The groups are shells around one centre, one inside the other: the same stretched ball of 5 dimensions in 10 sizes.
Known rows, each followed by its group:
[ 4.61,  2.28,  2.32,  3.52, -1.03, -3.96,  0.30, -0.81, -3.43,  0.77,
 -4.21, -4.56, -0.50]	(1)
[ 2.19, -0.01,  2.95,  1.37,  0.31,  1.57,  2.73, -0.16, -1.87,  0.38,
 -2.14, -1.18, -1.02]	(9)
[-0.83,  1.24,  3.90,  0.60,  1.42, -1.74,  5.13,  1.84, -0.07,  0.74,
 -2.90, -3.77,  1.15]	(6)
[ 1.44,  1.08,  5.99,  1.26,  0.43, -2.11,  3.84, -0.08, -1.84,  1.88,
 -1.63, -1.92,  0.32]	(3)
[ 2.80,  1.38,  3.40,  3.64, -1.01, -1.48,  1.27, -1.59, -3.17,  1.00,
 -3.12, -2.24, -0.79]	(5)
[-2.50, -0.03,  1.86,  2.94,  1.92, -2.51,  4.35,  0.51, -0.04,  0.78,
 -4.64, -4.53,  1.58]	(5)
[ 3.39,  0.53,  1.25,  1.54,  1.30, -3.62,  1.87,  1.02, -1.65,  0.55,
 -4.34, -5.48,  0.37]	(6)
[-0.26,  1.56,  4.85,  2.15, -0.36,  0.34,  4.02, -0.27, -1.55,  0.86,
 -2.05, -1.23, -0.16]	(4)
[ 1.12,  2.43,  4.91,  1.62,  0.31, -4.32,  3.73,  0.88, -1.48,  1.44,
 -3.08, -4.39,  1.07]	(1)
[ 2.40,  3.22,  5.43, -0.64, -1.08,  1.93,  4.25,  1.82, -1.49, -0.12,
 -0.74, -1.11, -1.10]	(5)
[ 1.59,  0.79,  1.53,  2.67,  1.27, -4.71,  2.30,  0.53, -1.42,  0.89,
 -4.92, -5.87,  1.06]	(2)
[ 3.03,  3.02,  7.09,  1.86, -2.22,  0.38,  2.77, -1.09, -3.33,  1.31,
 -0.51,  0.20, -1.34]	(3)
[ 2.58,  2.23,  5.24,  2.13, -0.21, -4.39,  2.67, -0.13, -2.45,  1.78,
 -2.76, -3.70,  0.51]	(3)
[ 0.63, -0.28,  1.54, -0.13,  1.85,  1.39,  4.25,  2.03, -0.04, -0.35,
 -2.88, -2.97, -0.06]	(1)
[-0.17, -0.40,  3.43,  0.35,  1.38,  2.07,  4.68,  0.94, -0.47,  0.38,
 -1.84, -1.17, -0.20]	(0)
[ 1.05,  0.04,  2.04,  3.35,  0.60, -1.68,  2.17, -0.87, -1.93,  0.85,
 -3.94, -3.20,  0.04]	(8)
[ 4.45,  2.08,  4.09,  1.93, -0.68, -2.88,  1.53, -0.22, -3.02,  1.11,
 -2.70, -3.30, -0.54]	(4)
[ 0.06, -0.34,  1.48,  1.41,  1.90, -1.00,  3.71,  1.12, -0.41,  0.32,
 -3.85, -3.97,  0.62]	(7)
[ 1.01,  2.61,  2.64, -0.64,  0.84, -1.02,  4.67,  3.43,  0.03, -0.52,
 -3.15, -4.82,  0.53]	(9)
[ 2.52,  0.86,  4.90,  2.60, -0.79,  0.15,  2.23, -1.55, -2.96,  1.31,
 -1.69, -0.52, -1.03]	(4)
[ 3.37,  1.85,  3.10,  2.73, -0.58, -2.61,  1.50, -0.46, -2.76,  0.82,
 -3.44, -3.57, -0.38]	(2)
[ 1.18,  1.92,  2.22,  2.23, -0.82,  1.48,  2.74,  0.27, -1.70, -0.49,
 -3.06, -2.16, -0.97]	(1)
[-0.18, -0.35,  3.33,  1.93,  1.54, -1.41,  3.84,  0.08, -0.95,  1.20,
 -3.06, -2.81,  0.67]	(7)
[ 4.53,  1.52,  4.34,  1.79, -1.16,  0.11,  1.51, -0.85, -3.30,  0.81,
 -1.70, -1.14, -1.51]	(8)
[-0.95,  0.11,  0.77,  1.54,  1.48,  0.72,  4.04,  1.41, -0.01, -0.47,
 -4.00, -3.61,  0.32]	(5)
[ 2.99,  2.67,  3.43,  2.55, -0.80, -3.16,  1.89,  0.05, -2.54,  0.73,
 -3.51, -4.08, -0.11]	(4)
[-0.48, -0.82,  3.11,  3.20,  1.45, -2.07,  3.23, -1.03, -1.40,  1.60,
 -3.53, -2.75,  0.74]	(9)
[-1.26,  0.01,  3.00,  3.67,  1.43, -3.84,  3.45, -0.67, -1.12,  1.64,
 -4.32, -4.11,  1.43]	(0)
[ 0.22,  0.99,  3.83,  1.58, -0.38,  2.79,  3.84, -0.03, -1.41,  0.11,
 -1.73, -0.39, -0.97]	(9)
[ 2.02,  1.99,  3.19,  1.40,  0.66, -4.00,  3.07,  1.32, -1.37,  0.81,
 -3.75, -5.15,  0.81]	(7)
[ 4.33,  3.05,  5.44,  2.19, -2.50,  0.71,  1.59, -1.12, -3.73,  0.65,
 -1.22, -0.40, -1.90]	(3)
[ 1.19,  0.70,  0.60,  2.51,  1.38, -3.75,  2.41,  0.95, -1.04,  0.32,
 -5.20, -5.98,  0.93]	(2)
[ 3.54,  2.30,  5.52,  1.24, -0.90, -1.36,  2.63, -0.06, -2.71,  1.20,
 -1.58, -1.86, -0.67]	(4)
[ 5.26,  1.17,  4.23,  3.02, -1.30, -1.43,  0.41, -2.02, -4.11,  1.40,
 -2.21, -1.45, -1.47]	(3)
[ 4.23,  1.96,  4.97,  1.65, -1.56,  0.81,  1.85, -0.83, -3.30,  0.76,
 -1.25, -0.51, -1.69]	(8)
[ 1.20,  3.81,  5.44, -0.64, -1.20,  2.12,  4.94,  2.28, -0.98, -0.40,
 -0.93, -1.36, -0.81]	(1)
[ 0.41,  1.59,  3.63,  2.34,  1.05, -5.24,  3.50,  0.71, -1.17,  1.46,
 -4.11, -5.35,  1.54]	(0)
[ 2.88,  2.23,  5.91,  0.31, -1.16,  1.81,  3.51,  0.31, -2.31,  0.62,
 -0.46, -0.07, -1.36]	(8)
[ 1.68,  0.61,  1.84, -0.01,  1.21,  0.52,  3.68,  2.02, -0.57, -0.33,
 -2.95, -3.41, -0.19]	(6)
[ 2.16,  0.67,  0.13,  2.84,  0.74, -2.42,  1.60,  0.39, -1.63, -0.03,
 -5.04, -5.19,  0.09]	(5)
[ 2.26,  0.24,  0.57,  1.46,  1.24, -1.26,  2.35,  1.14, -1.17, -0.12,
 -4.22, -4.57, -0.02]	(6)
[ 0.63,  0.63,  2.09,  1.87,  0.31,  1.14,  3.20,  0.36, -1.22, -0.09,
 -3.06, -2.26, -0.50]	(8)
[ 2.79,  2.85,  1.41,  1.26,  0.70, -5.26,  2.52,  2.43, -1.11,  0.06,
 -5.02, -7.34,  1.03]	(0)
[ 0.67,  2.82,  4.61, -0.55, -0.43,  2.17,  5.02,  2.28, -0.63, -0.39,
 -1.31, -1.60, -0.59]	(9)
[-0.61,  1.74,  2.60,  1.52,  0.27,  0.43,  4.23,  1.29, -0.54, -0.25,
 -3.23, -3.06,  0.13]	(7)
[ 2.62,  1.65,  1.79,  0.81,  0.22, -0.19,  2.74,  1.54, -1.34, -0.42,
 -3.30, -3.75, -0.50]	(2)
[-1.79,  1.29,  0.83,  0.86,  1.87, -1.34,  5.01,  2.93,  0.88, -0.59,
 -4.65, -5.63,  1.35]	(6)
[ 2.26,  1.15,  1.93,  1.06,  1.34, -3.69,  2.91,  1.69, -1.05,  0.51,
 -4.15, -5.62,  0.81]	(7)
[ 0.34, -1.01,  3.50,  2.16,  0.96,  1.08,  3.36, -0.93, -1.57,  1.07,
 -2.19, -0.76, -0.37]	(0)
[ 1.33,  2.36,  2.14,  1.88, -0.22, -1.18,  2.94,  1.14, -1.33, -0.21,
 -3.78, -4.10, -0.06]	(2)

New rows. What belongs after each?
[ 5.08,  2.31,  4.74,  2.67, -2.25,  0.15,  0.78, -1.67, -4.11,  0.85,
 -1.64, -0.65, -1.98]	(1)
[ 0.21,  1.67,  0.10,  1.45,  1.96, -4.84,  3.56,  2.84,  0.16, -0.20,
 -5.85, -7.89,  1.80]	(9)
[ 0.56,  1.27,  4.25,  2.77, -0.52,  0.04,  3.12, -0.85, -2.04,  0.89,
 -2.41, -1.37, -0.42]	(4)
[-0.56,  0.64,  2.62,  0.24,  1.94, -1.30,  4.96,  2.33,  0.27,  0.29,
 -3.32, -4.27,  1.07]	(8)
[-0.48,  1.53,  3.48,  0.26,  0.68,  0.98,  4.99,  1.91, -0.18, -0.08,
 -2.38, -2.54,  0.16]	(2)
[ 3.27,  1.90,  0.94,  2.70,  0.82, -6.64,  1.32,  1.02, -1.88,  0.70,
 -5.67, -7.56,  1.11]	(3)
[ 2.38,  1.32,  4.81, -0.57, -0.41,  3.65,  4.02,  1.04, -1.54, -0.03,
 -0.42,  0.18, -1.54]	(3)
[ 5.60,  2.45,  2.12,  1.12, -0.27, -3.56,  1.08,  1.23, -2.59,  0.23,
 -3.77, -5.34, -0.42]	(3)
[ 0.12,  2.12,  1.70,  1.39,  0.47, -1.00,  3.80,  1.92, -0.45, -0.47,
 -4.04, -4.63,  0.42]	(2)
[-0.65,  2.53,  1.83,  1.23,  0.27, -0.24,  4.34,  2.26, -0.12, -0.75,
 -3.88, -4.38,  0.39]	(9)
[ 2.76,  1.38,  5.24,  1.83, -1.56,  2.89,  2.53, -1.26, -3.02,  0.63,
 -0.70,  0.99, -1.94]	(0)
[ 0.69,  2.81,  3.10, -0.50, -0.36,  2.73,  4.73,  2.69, -0.34, -1.10,
 -2.00, -2.24, -0.74]	(0)
[ 3.75,  2.25,  4.51,  0.78, -0.25, -2.37,  2.64,  0.84, -2.25,  0.92,
 -2.31, -3.32, -0.27]	(8)
[-1.35, -0.63,  2.23,  3.29,  2.46, -5.17,  3.61, -0.04, -0.62,  1.76,
 -4.97, -5.43,  2.09]	(1)
[ 1.91,  2.93,  2.49,  1.35, -0.30, -1.83,  2.99,  1.66, -1.34, -0.21,
 -3.67, -4.61,  0.05]	(2)
[ 3.49,  2.34,  2.71,  0.11,  0.70, -3.57,  2.93,  2.40, -1.28,  0.28,
 -3.52, -5.60,  0.45]	(0)
[-0.36,  0.33,  0.70,  1.29,  1.80, -0.94,  3.92,  1.86,  0.03, -0.28,
 -4.39, -4.79,  0.75]	(7)
[ 2.01,  1.30,  3.77,  3.12,  0.54, -5.66,  2.18, -0.49, -2.28,  1.88,
 -4.03, -4.89,  1.03]	(0)
[ 2.42,  3.89,  2.20,  0.42, -0.54, -1.55,  3.25,  2.80, -0.99, -0.85,
 -3.68, -5.23, -0.05]	(0)
[-0.65,  0.02,  1.33,  2.14,  2.25, -3.69,  3.74,  1.20, -0.22,  0.70,
 -4.89, -5.68,  1.57]	(7)
[-3.29,  0.04,  2.31,  1.16,  2.61, -1.52,  5.85,  2.02,  1.04,  0.46,
 -3.98, -4.46,  1.87]	(3)
[ 0.52,  1.65, -0.53,  1.84,  1.25, -2.66,  2.99,  2.33, -0.21, -0.80,
 -5.67, -6.75,  0.88]	(5)
[ 1.71,  1.89, -0.32,  0.63,  1.45, -2.93,  3.09,  3.21, -0.13, -0.89,
 -5.28, -7.17,  0.84]	(5)
[ 1.78,  2.93,  4.53, -0.43,  0.08, -1.09,  4.43,  2.47, -0.85,  0.20,
 -2.11, -3.51,  0.16]	(5)
[ 4.29,  1.60,  4.46,  3.43, -1.50, -1.68,  0.76, -2.05, -3.94,  1.40,
 -2.39, -1.59, -1.19]	(0)
[-0.32, -0.25,  2.42,  1.41,  2.03, -1.93,  4.09,  1.02, -0.37,  0.84,
 -3.63, -3.99,  1.02]	(7)
[ 3.30,  2.90,  3.74,  1.41, -0.72, -2.35,  2.43,  0.89, -2.20,  0.45,
 -2.94, -3.85, -0.26]	(2)
[ 3.10,  1.39,  2.78, -0.20,  0.71, -0.72,  3.23,  2.00, -1.19,  0.04,
 -2.64, -3.67, -0.27]	(6)
[-2.07,  1.10,  0.17,  0.86,  1.81,  0.00,  5.01,  2.99,  1.05, -1.06,
 -4.68, -5.22,  1.02]	(3)
[ 0.90,  3.01,  6.20,  0.27, -1.00,  1.23,  4.71,  1.07, -1.44,  0.49,
 -0.80, -0.81, -0.57]	(5)
[ 1.83, -0.86,  3.04,  3.65,  0.54, -1.41,  1.68, -2.06, -2.68,  1.59,
 -3.15, -1.85, -0.32]	(3)
[-1.55,  0.63,  1.87,  1.00,  1.99, -1.44,  4.94,  2.16,  0.46,  0.09,
 -4.03, -4.70,  1.29]	(7)
[ 1.76,  1.62,  3.86, -0.27,  0.28,  1.09,  4.14,  1.76, -0.98,  0.01,
 -1.75, -2.11, -0.48]	(7)
[ 3.64,  1.84,  0.76,  0.56,  1.13, -3.94,  2.28,  2.55, -1.08, -0.19,
 -4.69, -6.77,  0.55]	(0)
[ 1.87,  1.52,  5.89,  2.12, -0.49, -1.56,  3.06, -0.85, -2.52,  1.71,
 -1.68, -1.39, -0.21]	(8)
[ 1.13,  1.22,  4.81,  2.14,  0.20, -2.23,  3.32, -0.30, -1.91,  1.48,
 -2.52, -2.55,  0.32]	(2)
[ 2.56,  2.51,  0.51,  1.43,  1.01, -5.35,  2.38,  2.54, -0.88, -0.15,
 -5.55, -7.87,  1.15]	(0)
[ 0.49,  0.42,  4.56,  2.11,  0.63, -1.32,  3.60, -0.43, -1.62,  1.48,
 -2.39, -2.01,  0.29]	(2)
[ 0.74,  1.28,  0.28,  2.21,  2.02, -6.18,  2.87,  2.03, -0.38,  0.38,
 -6.11, -8.10,  1.93]	(5)
[ 0.99,  0.78,  1.24,  3.24,  0.10, -0.62,  2.13, -0.34, -1.74,  0.05,
 -4.18, -3.39, -0.30]	(3)
[-0.15,  2.41,  2.90,  2.34,  0.90, -5.44,  3.73,  1.44, -0.73,  0.90,
 -4.73, -6.33,  1.76]	(1)
[-2.03,  0.42,  1.99,  3.59,  1.83, -4.82,  3.80,  0.26, -0.41,  1.24,
 -5.25, -5.68,  2.03]	(1)
[ 3.45, -0.08,  1.38,  3.13,  1.46, -6.02,  0.99, -0.39, -2.35,  1.52,
 -5.07, -6.02,  0.87]	(1)
[ 4.57,  1.75,  3.35,  1.67, -0.57, -1.73,  1.46, -0.02, -2.88,  0.66,
 -2.75, -3.06, -0.85]	(7)
[ 0.91,  3.03,  3.07,  2.85, -0.31, -4.20,  2.85,  0.70, -1.62,  0.63,
 -4.35, -5.29,  0.83]	(3)
[ 3.40,  1.22,  1.57,  2.32,  1.32, -6.84,  1.55,  0.88, -1.86,  1.16,
 -5.21, -7.16,  1.25]	(1)
[ 4.15,  1.82,  6.87,  2.01, -2.23,  1.82,  1.94, -2.07, -3.99,  1.44,
  0.02,  1.57, -2.15]	(1)
[-0.10,  2.06,  2.55,  0.05,  0.02,  2.93,  4.74,  2.30, -0.18, -1.05,
 -2.36, -2.14, -0.59]	(0)
[ 1.36,  1.09, -0.23,  1.61,  0.72, -0.08,  2.61,  1.63, -0.76, -0.99,
 -4.59, -4.72, -0.22]	(1)
[ 2.54,  2.89,  4.29,  2.23, -1.33, -1.17,  2.43, -0.08, -2.52,  0.55,
 -2.55, -2.52, -0.64]	(4)
[-0.83,  0.36,  0.55,  1.41,  2.15, -2.04,  4.10,  2.09,  0.31, -0.15,
 -4.82, -5.60,  1.25]	(7)
[-1.67,  0.93,  2.47,  1.08,  1.15,  0.72,  5.01,  1.67,  0.17, -0.19,
 -3.18, -3.04,  0.54]	(4)
[ 0.49,  2.21,  3.89,  3.52, -0.11, -4.55,  2.80, -0.38, -1.95,  1.40,
 -4.04, -4.48,  0.97]	(1)
[-1.67, -0.09,  0.59,  3.12,  2.42, -4.53,  3.63,  0.91, -0.05,  0.74,
 -5.77, -6.41,  2.02]	(5)
[ 1.32,  1.42,  0.92, -0.50,  1.43, -0.24,  4.08,  3.31,  0.14, -0.92,
 -3.73, -5.00,  0.26]	(5)
[-1.69,  0.77,  0.20, -0.01,  2.45, -0.33,  5.33,  3.63,  1.37, -0.98,
 -4.52, -5.61,  1.23]	(3)
[ 1.73,  1.78,  3.86, -0.06, -0.82,  4.44,  3.93,  1.13, -1.36, -0.67,
 -0.93,  0.00, -1.71]	(1)
